The first 9 rows are patterns. Each new row is the sum of 2 different patterns, raised or lowered, with some noise. Before adding, each is slid sideways (what falls off one end comes back at the other), maybe read backwards, and multiplied by a number that may be negative. Names go in the order of the patterns.
Some rows, each with the names of its patterns after it:
[ -2.2  -9.5  -0.5  -2.3  13.1 -10.0   4.9 -24.7   1.8   2.6  12.0  16.8
   5.5 -27.0  -4.8   6.1  10.4 -21.0 -11.7  11.4  13.6  20.8 -10.0 -10.7
  -4.2  -1.5 -15.0 -33.1  23.2  -4.4 -28.8  -9.6   9.3 -17.2  20.2  15.8
  -3.6] | Pagor
[ -8.2   4.1  13.5 -10.2  15.0   8.6 -21.6 -27.9   5.9   6.9   7.4 -15.3
   6.2 -25.4  18.6   4.3   0.6 -10.5  -1.0  25.5 -14.6   0.6   1.8   3.3
   3.6   1.0   8.1  34.7 -22.5 -11.9   7.5   7.7  11.9   7.8  -1.1 -18.6
 -13.8] | Zazi
[-33.2   6.4   2.1   4.3  17.2  10.7  -6.5  -6.8   1.0  -6.2  19.9 -28.5
  -8.1 -13.0  10.1  -5.4  -6.0   7.0  14.3  -7.5  12.1  15.9  19.5   0.0
  15.1  12.2   6.2 -20.4  11.4  -2.8  -1.6  -9.2   8.4  13.2  19.7  -2.6
 -10.1] | nata
[ -3.6  24.2  -0.1  35.3  -9.5   3.5 -26.9 -27.3  -7.9   5.4  15.1  10.1
 -31.0  -8.0  12.0   8.8   4.7 -14.3  11.2 -20.5   6.6  -7.8 -27.1   7.4
 -16.6 -13.0  -6.2  -4.4  -1.3 -16.3 -11.4 -23.6  15.6  -2.3  -0.8 -27.1
  15.4] | zorul
[  0.5 -28.5 -32.0  15.5  -6.7 -10.6   0.0 -23.8  -4.7   1.2  16.5  -0.8
  -9.2 -19.9   2.5 -13.3  -8.3 -13.3   9.3   6.7  -1.3  -6.7  19.2  28.1
  26.4  17.7  -4.3  10.3 -48.6  -8.7  11.4  32.3 -12.2 -22.6 -18.9  -7.2
  23.2] | dotal
[ 18.3  13.8   4.0  -5.6  10.4  19.6  14.2 -10.7   6.9  -0.7  24.1  -1.9
   2.7  48.5   1.0  -2.4  -3.7  -3.7  16.1  -1.4 -11.7  15.6  -4.9  -3.4
   9.1  -3.2   4.1  -1.1  16.2  -0.3  -8.3 -35.1   6.2   7.9 -12.3 -13.0
  -1.0] | Vifev
[  5.7  25.6  -7.5  15.6  15.7   5.7  -8.6  -0.1   5.9  -0.7  -0.9  11.3
  -0.9   6.5 -13.5  -3.0 -19.4   6.7  11.6   7.6   4.4 -20.7   0.6  17.9
  11.4   3.0  16.4  18.5 -19.3 -18.9  13.7  20.9 -22.7 -23.5   5.5  -1.4
   0.1] | gir
[-13.0  -0.1   1.4   6.6  17.5  -5.2 -39.6 -23.8  16.8 -13.7   2.9  -5.8
  19.6 -37.3 -12.6   8.0  -4.3 -11.5  -8.8   1.0   7.0  -6.5  17.2   1.8
  19.3 -11.5   1.1   7.2  18.9  14.7  14.3 -43.5  -5.1  -6.6   3.4 -15.8
  26.5] | leril
[  0.7   8.3  23.5  -5.5  -4.6  18.6  -0.1  20.4   2.6 -10.1   0.5 -25.6
  37.3 -25.7  15.9   1.4  17.5 -14.6  -0.5  37.3   5.4  11.8  10.3 -11.2
  -4.4 -33.4  32.0  -0.4   9.2  28.6  15.9  46.0   8.4 -14.9   1.3  -4.3
  22.5] | kel

New rows, each followed by the names of its patterns:
[ 23.2  17.1  18.1  33.3 -13.4  -0.2  26.2  39.9  13.0  13.7  13.7   1.5
  32.7  32.5  22.1 -24.0  15.7  19.1  31.6  38.3  41.4  44.6  10.1  27.0
  31.7  28.9   6.0  14.2  13.2  20.0   5.6  16.2  19.1  32.7  14.4  14.1
  -6.7] | dotal gir
[-16.0 -43.2 -18.7 -27.3 -16.5 -34.5 -13.2 -21.9 -25.8 -45.1 -41.8  19.6
 -68.4   6.6 -41.1  -4.9 -71.2 -16.4 -14.4 -60.3 -34.8 -41.1 -29.1  -2.5
 -21.0  27.8 -49.8  -2.0 -39.5 -46.4 -29.7 -47.7 -16.2   7.4 -60.3 -21.9
 -47.2] | leril kel
[-24.8   6.4  24.8 -20.8   3.7   2.2  -7.9   4.2   4.3 -10.7  -5.0  -9.1
  -1.6   0.2 -24.4   0.5  22.0   9.1 -22.1 -23.4   7.9   7.8 -37.2 -45.8
 -50.5 -17.7   4.4 -15.1  38.6  10.1   5.0 -57.5   6.2  35.2  17.8  -7.9
 -16.4] | Pagor dotal
[-18.4 -32.5 -39.0 -27.7 -17.2 -27.0 -33.7 -43.9   1.8 -28.5 -28.4 -34.5
 -30.5 -18.3 -72.6 -33.1 -31.3 -16.5  -5.2 -47.9 -33.4 -18.9 -36.2  -3.9
  -5.8 -38.0 -17.1 -51.9 -25.7 -56.4 -25.4 -27.6  22.4 -31.4 -32.4 -24.8
   0.1] | zorul Vifev
[  3.5   8.0   5.1 -14.1   0.6 -10.4   5.0   0.6 -13.7   2.9   8.9 -19.1
  17.2   2.0  12.7  -6.3 -28.7 -22.4 -30.7   6.5   8.9 -31.0  14.6  14.2
  16.4  -2.7  -0.3   6.3 -25.9  -8.1  13.2  -8.8   7.0  -6.5  10.8 -25.2
  13.9] | gir kel
[ -6.1   4.3  -3.0   4.1   8.7  -5.5   3.9  15.6  -5.5   6.6   3.6  13.8
  28.7   6.2   2.2  21.6   4.2   4.1  -8.8  10.7  14.9   8.1  11.4  10.0
  14.6   8.0  -2.9  -8.9  -2.8   8.6   9.2 -24.7   4.0   2.0   8.4  -4.0
   3.9] | nata Vifev
[  6.3  13.3  18.1  22.0  12.1  15.2  -1.9  -6.7   0.9  -7.7   4.1  -9.1
  16.9  -1.1  12.9   7.0   8.4  13.2  22.8  12.5   7.9   4.2 -12.9   1.5
  15.6  20.6  20.6  14.3  -3.8  18.0  17.0  15.0 -15.6  15.0  22.2  25.6
  12.6] | nata dotal
[-11.1 -13.0 -22.8  -5.5  -0.1 -19.2 -20.5 -10.8 -22.2 -17.3   1.2 -22.2
 -14.4 -31.3 -15.0  14.3  -5.8  -8.6   1.2 -31.7 -15.6 -18.6  -0.7 -17.0
 -15.7 -13.6  -7.1   4.6 -11.5 -21.8 -23.9 -22.4 -17.8 -31.9 -23.1 -21.8
 -31.1] | Pagor Vifev
[14.7  2.7 14.2 18.5 -1.2 -7.2  4.6 -4.4  6.9 -3.9 34.7  7.9 -0.3 -5.1
 29.0 17.7 23.4 16.5  6.6  9.6 19.0 18.6  6.3 21.0 35.5  9.5 22.4 11.8
  2.8 -2.2 15.3 20.1 20.2 14.8  8.5 32.1 22.8] | nata dotal
[-13.4 -43.9 -23.9  -5.0   9.9 -41.3 -23.5 -22.4 -23.8 -10.9 -26.4 -30.9
 -35.7 -27.6 -18.5  -3.7 -25.8 -17.7 -11.8 -10.6 -23.2 -39.2 -21.4 -19.7
 -37.2 -48.3 -53.4 -46.8 -22.5 -34.6  14.2  -4.9 -30.1 -51.2 -21.1 -11.1
 -11.4] | nata dotal
[ 16.6  29.0  59.6  18.3  -8.8   7.0 -11.8  44.0  -0.1   6.8  24.6  23.8
   4.1  14.7  76.3   7.1  10.9   7.6  -2.7   7.1  -7.6  26.2  12.3   7.6
  41.6  19.3  50.5  28.1   7.0  16.4   2.3  41.2  40.5   3.8  36.8   3.9
  17.5] | leril kel
[  3.4   4.1 -23.2  11.6  11.5 -23.4 -10.7  20.8  22.8 -11.3 -14.0  -5.2
  -6.7 -11.5   0.8 -10.5 -11.2 -10.6 -12.6 -17.1 -36.3  36.8  -3.2  -3.1
 -14.2   3.1 -24.9  -2.8 -34.9  10.7   0.5 -25.8  -7.0  14.9   5.2 -17.4
  19.2] | Zazi leril
[ 21.2  16.4   9.7  22.9  19.4  20.7   8.0   0.7   2.6  18.1  19.1  32.8
   7.8  -9.2  27.2  40.0  19.5  24.7  21.3  22.0  10.2  22.5   8.8  19.7
  -0.1  15.1   4.1  18.8  10.4  17.1  19.1  21.0  22.1  35.5 -12.6  20.0
   6.6] | dotal leril
[ 13.5  18.1  17.0  -3.7  -4.0  -6.7  14.8   7.0   5.9  32.5  22.0  -3.3
  -4.3  -2.4   6.9  29.5 -13.7   1.4   4.7  32.0  -8.9   2.6  28.4  23.7
  -2.8  26.5  10.6  16.3   8.2  21.0  22.9  13.4  -8.0  12.8  10.9   3.2
  12.4] | Pagor nata
[  6.5 -11.9 -19.6  -9.5  -8.2 -17.0  21.4  -7.6  19.4  -8.4  -4.2 -21.5
 -22.6  10.2 -13.6 -12.1 -12.7  -7.2 -15.7  -9.7   9.5 -12.6 -11.1   2.7
 -30.5 -13.7 -21.7  -1.0  -1.5 -10.8  11.0   5.8  24.6  -9.1 -35.2   0.4
  -0.3] | zorul kel
[  9.9  -6.9  -3.5  15.7 -15.6   1.1  -4.1  25.7  -0.6  -6.7  16.1  14.8
   3.6   4.6  32.6  10.3   3.8  12.8  14.9  17.4 -12.3  20.0   2.0   1.9
   4.8  14.6  16.3  27.0   2.3  -3.6 -26.2  12.7  20.8  12.5  28.4  16.8
   0.5] | nata kel
[-17.0 -10.7 -12.2 -21.6 -40.4  -0.8 -21.1 -28.4   4.5  -7.1  -1.2 -49.3
 -20.3 -33.9  -5.8 -10.9  -9.1 -46.0 -19.8 -16.1 -12.8 -35.9  -5.7 -26.3
 -34.7 -34.2 -25.8 -28.9 -17.1  -4.2  -7.4 -18.1 -17.4 -28.3  27.6 -24.9
 -13.3] | Zazi nata
[-6.0 12.3 -8.5 20.7 -7.8 32.8  2.0 22.5  1.0 24.6  8.9 15.7  5.2 46.0
 21.9 27.3 24.4 19.1 14.4 28.6  9.0 27.3  1.5 13.2 11.2 34.4 20.0  8.3
 44.8  4.3  6.8 -4.3 45.9 42.2 28.0 15.2 27.4] | zorul leril
[-28.8   8.6  -0.2   9.4   9.5   6.4  -1.4 -21.9 -18.5  20.7   0.9 -11.3
  -9.6   3.4   5.2  -9.4  17.9  -6.2   0.7  16.6  -7.7   9.5   5.6   4.5
  -0.7   0.4   4.3   3.9   7.0 -13.4   2.3  -0.5  18.1 -22.0   0.0 -16.5
  -0.2] | zorul gir
[-21.0   5.1  15.0  28.6  20.8  36.4  23.1  10.2   6.6  44.3  15.5  22.2
  33.9  32.7  17.2  21.9  38.0  21.4   6.4  28.4  32.8  14.8   9.5  30.4
   8.6   7.5  -3.7  33.2  21.6  21.1  25.8  11.7  24.4  31.1  20.1  35.5
  25.4] | nata gir
[-26.2 -21.1 -19.8 -34.1  -0.8 -32.9 -26.7 -19.6  -7.9  -1.7 -28.5 -37.0
 -38.1  -9.8 -31.0 -17.9 -38.2 -22.0 -39.0 -23.4 -25.7 -34.6 -19.6 -20.5
 -21.3 -11.7 -16.9  -9.3 -33.4  -5.0 -26.1 -14.9 -13.6 -18.3 -11.1 -20.5
 -49.5] | gir leril
[ 10.3  -9.9   7.4  -0.8   8.3  -4.1   6.3   9.7  -2.3   3.0  -2.2  -1.9
   0.8   3.9  -0.5   2.9  -2.9  -7.5   7.6   0.0  12.4  -4.4 -15.8 -10.2
   1.3  -0.5   3.2   8.3 -10.2  18.7  -3.8  -9.2 -15.1   1.8 -12.5   8.4
  -0.1] | Zazi leril
[-20.5  -4.4 -23.3 -16.7 -38.4   2.6 -51.2  -0.1 -24.3   0.5  -9.6 -42.4
 -26.4 -22.0  -1.0 -15.4 -36.9 -23.9 -19.3 -48.7 -10.9 -22.9  -9.6 -26.1
 -53.4 -31.4 -44.7 -23.6 -14.3 -50.6  14.4 -16.1  -0.9 -23.1 -19.8 -25.5
 -56.4] | gir kel
[-41.5 -20.4 -17.9 -44.0 -15.8  -3.0  -7.8 -20.9 -11.8  -3.7 -21.8 -22.5
  17.9 -16.8  -1.9 -33.8 -15.9  -6.8 -29.8 -30.2  -6.4   6.9  29.4 -14.3
   3.6  -9.3   8.2  -8.2   1.9  -5.1   2.1   9.4 -37.7 -23.0 -16.7  19.5
 -40.5] | zorul leril
[ 19.6  -2.0   4.1  24.3  12.4  24.8  11.4   9.9  30.0  13.7  18.0   5.4
  22.8  -3.1  11.5   5.3  26.2   4.5   1.9   1.5   9.8 -21.5  15.8   8.7
  25.3  25.0 -13.4   3.3   1.1  -9.7  26.6   9.2   6.6  -3.3  -3.9  13.1
   6.3] | zorul Vifev
[-14.7 -21.8 -37.3 -64.3 -27.7 -39.7   3.8 -23.5   4.8 -39.8 -10.8 -43.5
 -40.9 -33.0  -5.5  -4.0 -14.5 -61.2 -31.1 -10.2  -1.5 -19.5 -30.7 -11.5
 -52.4   0.4 -15.2 -49.4 -31.3 -35.1 -23.2 -16.5 -20.4 -45.1 -47.6 -29.5
 -17.2] | zorul dotal
[-19.0  -8.3 -24.0  30.9 -16.7  10.8  -6.9  22.3 -13.5  -8.5  17.6   2.8
  -2.9  -3.4 -15.4   1.0 -32.6  17.8   2.8   9.3  13.9  15.3  35.3  21.3
 -23.0   4.2  -5.9  17.3   3.2  -1.4   5.4  -6.6  -5.6   7.7  16.3  18.6
   1.2] | nata kel
[ 18.1 -13.6  34.9 -18.6   8.0   5.9  11.5  24.8  -0.5  25.5  -0.6   1.1
  36.7   2.2  -2.3  30.8  13.2   5.8 -13.2   5.4  47.5  37.6  38.9  13.2
 -13.2  42.7 -24.3  12.0   7.5  30.2  27.8  11.8  41.7  10.3  -1.6  19.9
   6.1] | dotal kel
[ 22.3  12.8  -3.4  12.8  18.7  10.0  -5.7  19.5  20.7 -16.2  12.6  24.8
   4.0  -9.7  13.0  30.1  14.7  20.6  -6.3   0.1   7.4  34.5   3.7   6.2
  -5.1  -5.3 -12.4  -4.0   1.3   4.1 -10.1   2.7  19.8  15.3  17.0  -8.7
  18.7] | dotal gir
[-15.3 -19.3  13.3   4.1 -34.5  -6.6  -9.4  -8.7 -44.0   8.0 -39.6 -11.9
 -27.8 -23.5  -0.9 -15.7   5.7 -28.0 -37.5  -8.7  -9.3 -19.4 -22.0 -32.0
 -22.5 -27.5 -15.5  24.9  -8.9   8.2 -16.2 -26.6  16.2 -61.5 -27.6 -23.3
 -15.4] | Vifev kel
[-22.6  -5.1  -5.8  14.9 -14.1   2.1  -9.4   1.6 -19.4   8.9  -6.8 -10.9
 -17.9 -15.2 -15.5  15.8 -14.4 -15.2 -30.9  11.8   9.2 -13.0 -18.1 -39.8
  -2.0   9.9   0.2  -7.3  12.0  28.6 -41.7 -16.4  22.4  12.8 -31.9  -9.4
 -21.9] | Pagor gir
[  4.2  14.2  -3.7   7.3  -1.4  12.8  12.1  -5.6  14.1  21.5  12.3   2.5
   8.0  44.7  -4.7  21.3   3.7  15.2  -3.8  36.6  44.0   8.1  -9.0  11.6
   3.3   6.4  22.3  -0.4  29.3   7.4   9.0   5.6  30.2  -3.7   5.7   8.2
 -11.6] | Zazi leril
[  1.3   2.1  21.3  17.0   7.7 -36.3  -4.7   9.1  23.7   1.1   0.9  14.8
  -1.8   0.8   8.7  23.1  -9.0   6.7   5.1   5.3 -14.6  -4.4   5.0   9.7
   1.7   7.9 -10.6   5.5 -10.7  -3.5  -2.5 -10.6  -7.2   6.2  16.4 -14.1
  -7.6] | dotal gir
[  3.7  32.1   5.6  -2.5 -14.7   1.0  23.8  12.0   6.3  31.1   9.3   5.6
   5.9  11.1  21.0  -5.5 -11.7   7.5 -30.5  18.4 -42.7  25.9  -3.2  13.9
 -17.1  -3.9  34.9  17.3  10.7   8.2  -3.2 -31.8 -30.9  21.0  14.1  17.2
  25.8] | nata kel
[19.6 22.9  8.8  6.5 -5.7 22.6  6.7 14.5 29.2 21.5 -5.4 20.3 10.2 18.8
 -2.4 13.1 17.7  3.1  1.3 21.8 35.3  7.5 -3.8 23.3 27.8 13.6 -2.5  1.5
 -2.6 -2.1 12.1 40.6  6.8 12.5 -1.9  8.6 26.8] | Pagor gir
[-23.5 -12.3   7.5   5.4  19.2  -9.0  12.4   5.1   8.3  -9.0  10.2  -2.1
  16.1 -15.7 -15.4  45.2  -6.5   2.0  15.3  -3.2  -7.0  18.4  -0.9  10.1
  -3.7   1.7  12.1 -18.5  -8.5 -11.7  16.4  12.9 -15.9 -31.4   4.6  20.8
 -14.2] | Pagor Vifev
[-25.8   6.5 -28.9  10.2  39.2 -24.1 -42.2 -13.3   6.4 -12.8  -8.3 -46.1
  -2.2   9.7   5.1  -5.4   2.2 -13.3 -24.7 -14.3   3.0   8.2  16.0 -28.7
 -10.5 -19.9   5.3 -23.9 -14.9  -7.2   5.0 -15.9 -20.0   3.2  40.1 -23.4
  -5.1] | dotal leril
[-22.8 -17.0 -36.7  -6.3  -4.1  17.5 -28.0   5.9 -14.7  -1.0 -49.6 -47.0
 -22.6 -16.4 -14.5  -7.3 -26.7 -23.2  -9.3 -16.6 -14.7 -17.3  -3.8 -24.5
 -12.8 -21.8 -44.4  -7.9 -29.3 -30.8 -21.0 -13.8 -20.3 -39.0 -34.2 -32.8
 -15.9] | zorul gir
[-32.5   4.1  32.7   7.3   8.2  -9.5   7.9  12.1  26.5  -3.8  22.1  -8.8
   2.4  -2.6   4.4  12.5  -4.0  21.6  -5.8   9.8  32.1  41.4   9.7   8.0
  10.1  31.3 -45.1  12.4  24.0  33.3 -15.5 -28.7 -10.0   8.3  41.4  15.6
 -10.4] | Zazi dotal
[  5.0   8.2 -29.8 -14.4  19.1  -9.9  -0.1  -3.2  10.9  11.2  -4.4   2.9
  14.5  -7.9   0.0  -6.7  14.2   9.8  15.9  -3.1  12.6   1.1  11.4   2.7
   2.4  -0.1  13.5 -20.3 -25.5  -9.9   0.2   3.3  13.5  -4.0  -3.2   7.4
   2.2] | Vifev leril
[-12.1  21.1  17.0  14.5   6.3  -4.8  -0.2 -46.5 -13.4   9.6  18.5 -14.6
 -17.1 -15.4 -12.2  21.0   1.5 -15.1 -35.1  13.6  -6.0  -8.0   0.3 -24.7
 -13.6  -2.6  11.0  -5.3   4.2 -13.9   0.0 -19.2 -13.6 -15.8   9.0   4.2
  -1.7] | nata dotal
[ -2.8   2.0   1.8  -3.7  -1.2  17.0   0.7  10.2  14.4   6.0  -9.6   8.6
  19.6  28.9   4.5  34.8   5.8  13.6 -11.5 -16.7   4.5   2.0  18.0   5.0
  -8.3   2.5  11.7   4.5   5.1  -7.5  36.0  -4.7  17.4  -0.4  -4.7   0.3
   1.8] | zorul leril
[  1.7  -3.4  14.7  13.8   0.9 -23.8   0.5  -1.7  10.2  21.2  23.8  -3.8
   1.4  19.7  20.8  15.6   0.2   8.1  17.9  -9.6  10.9  -3.3   0.3  42.5
  15.9   8.0  23.3   9.7  15.5  -6.4  19.0  18.6  25.4   6.2  24.0  14.3
  14.1] | Vifev gir
[-34.1   8.3  13.1  27.8  19.4  -6.2  27.9 -50.7 -23.0  16.5  24.5  -5.7
 -43.4   0.6 -29.2  15.7 -11.3 -29.8 -22.3   8.8   1.8 -19.6  -9.6 -14.7
  -4.6  -3.7  24.5  -8.9 -12.2 -32.7   3.2  11.4  -3.4  -1.8   7.7  -0.9
  14.2] | dotal kel
[  6.5  26.2   2.3  13.7   6.4   3.3   1.3   6.7 -14.5  28.4 -39.6  10.0
   4.8 -17.4  20.6  20.0  24.9   1.1  -1.8 -29.3   6.8   4.0  16.4   4.7
  17.8  14.0  20.8   0.7  13.7  23.6  25.3  20.8   9.1  12.3  24.8  28.4
  12.6] | nata Vifev
[  4.8  34.1  41.4  27.1  32.3   3.3   7.7 -20.4  54.2  16.6  37.4  22.9
  22.5   8.8  35.2   9.7  54.3  17.6   8.7  22.4  31.9  48.1 -11.0  42.2
   8.8  20.8  38.0  16.8  -0.1  -7.2  21.1  25.4  13.9  50.1  15.3   2.0
   0.6] | Zazi zorul
[ -9.9   1.0   2.0   0.3 -11.4 -20.6  -5.8  -6.2   6.1 -17.0 -18.0 -22.5
   6.1 -10.4  -6.1 -23.1   2.6 -10.3 -52.3 -14.8   0.5 -16.2  -5.8 -16.5
  -2.9  -0.4  -4.5  13.1 -12.9 -20.1  10.4   4.5 -13.9 -26.8  -6.9  -4.2
  13.5] | Vifev gir
[ 26.1 -16.0 -17.6  -4.1  -8.0  -0.5  -8.0  -7.2 -10.6 -34.3 -14.3 -10.4
  -2.5  10.6  -6.8 -27.9 -28.7  -7.8 -15.9 -23.1 -44.5 -21.9 -13.9  -8.6
 -17.9 -22.5  -2.7  -4.2 -23.1   5.9  -7.0  -0.2  -2.4  -6.5  -8.9 -12.4
 -28.3] | nata Vifev
[ -1.2   0.5  -1.3 -24.7 -17.5   5.3  12.0 -16.6 -18.3  -6.9 -15.2   9.1
   3.0  10.3  -8.1   6.6   4.7  -1.3 -16.0   5.5  -3.6 -10.2  -4.1   1.3
   2.0 -14.5  -9.7 -15.5 -15.2   1.5   4.6 -13.0 -12.5 -15.0   1.6   1.4
   5.6] | Zazi gir
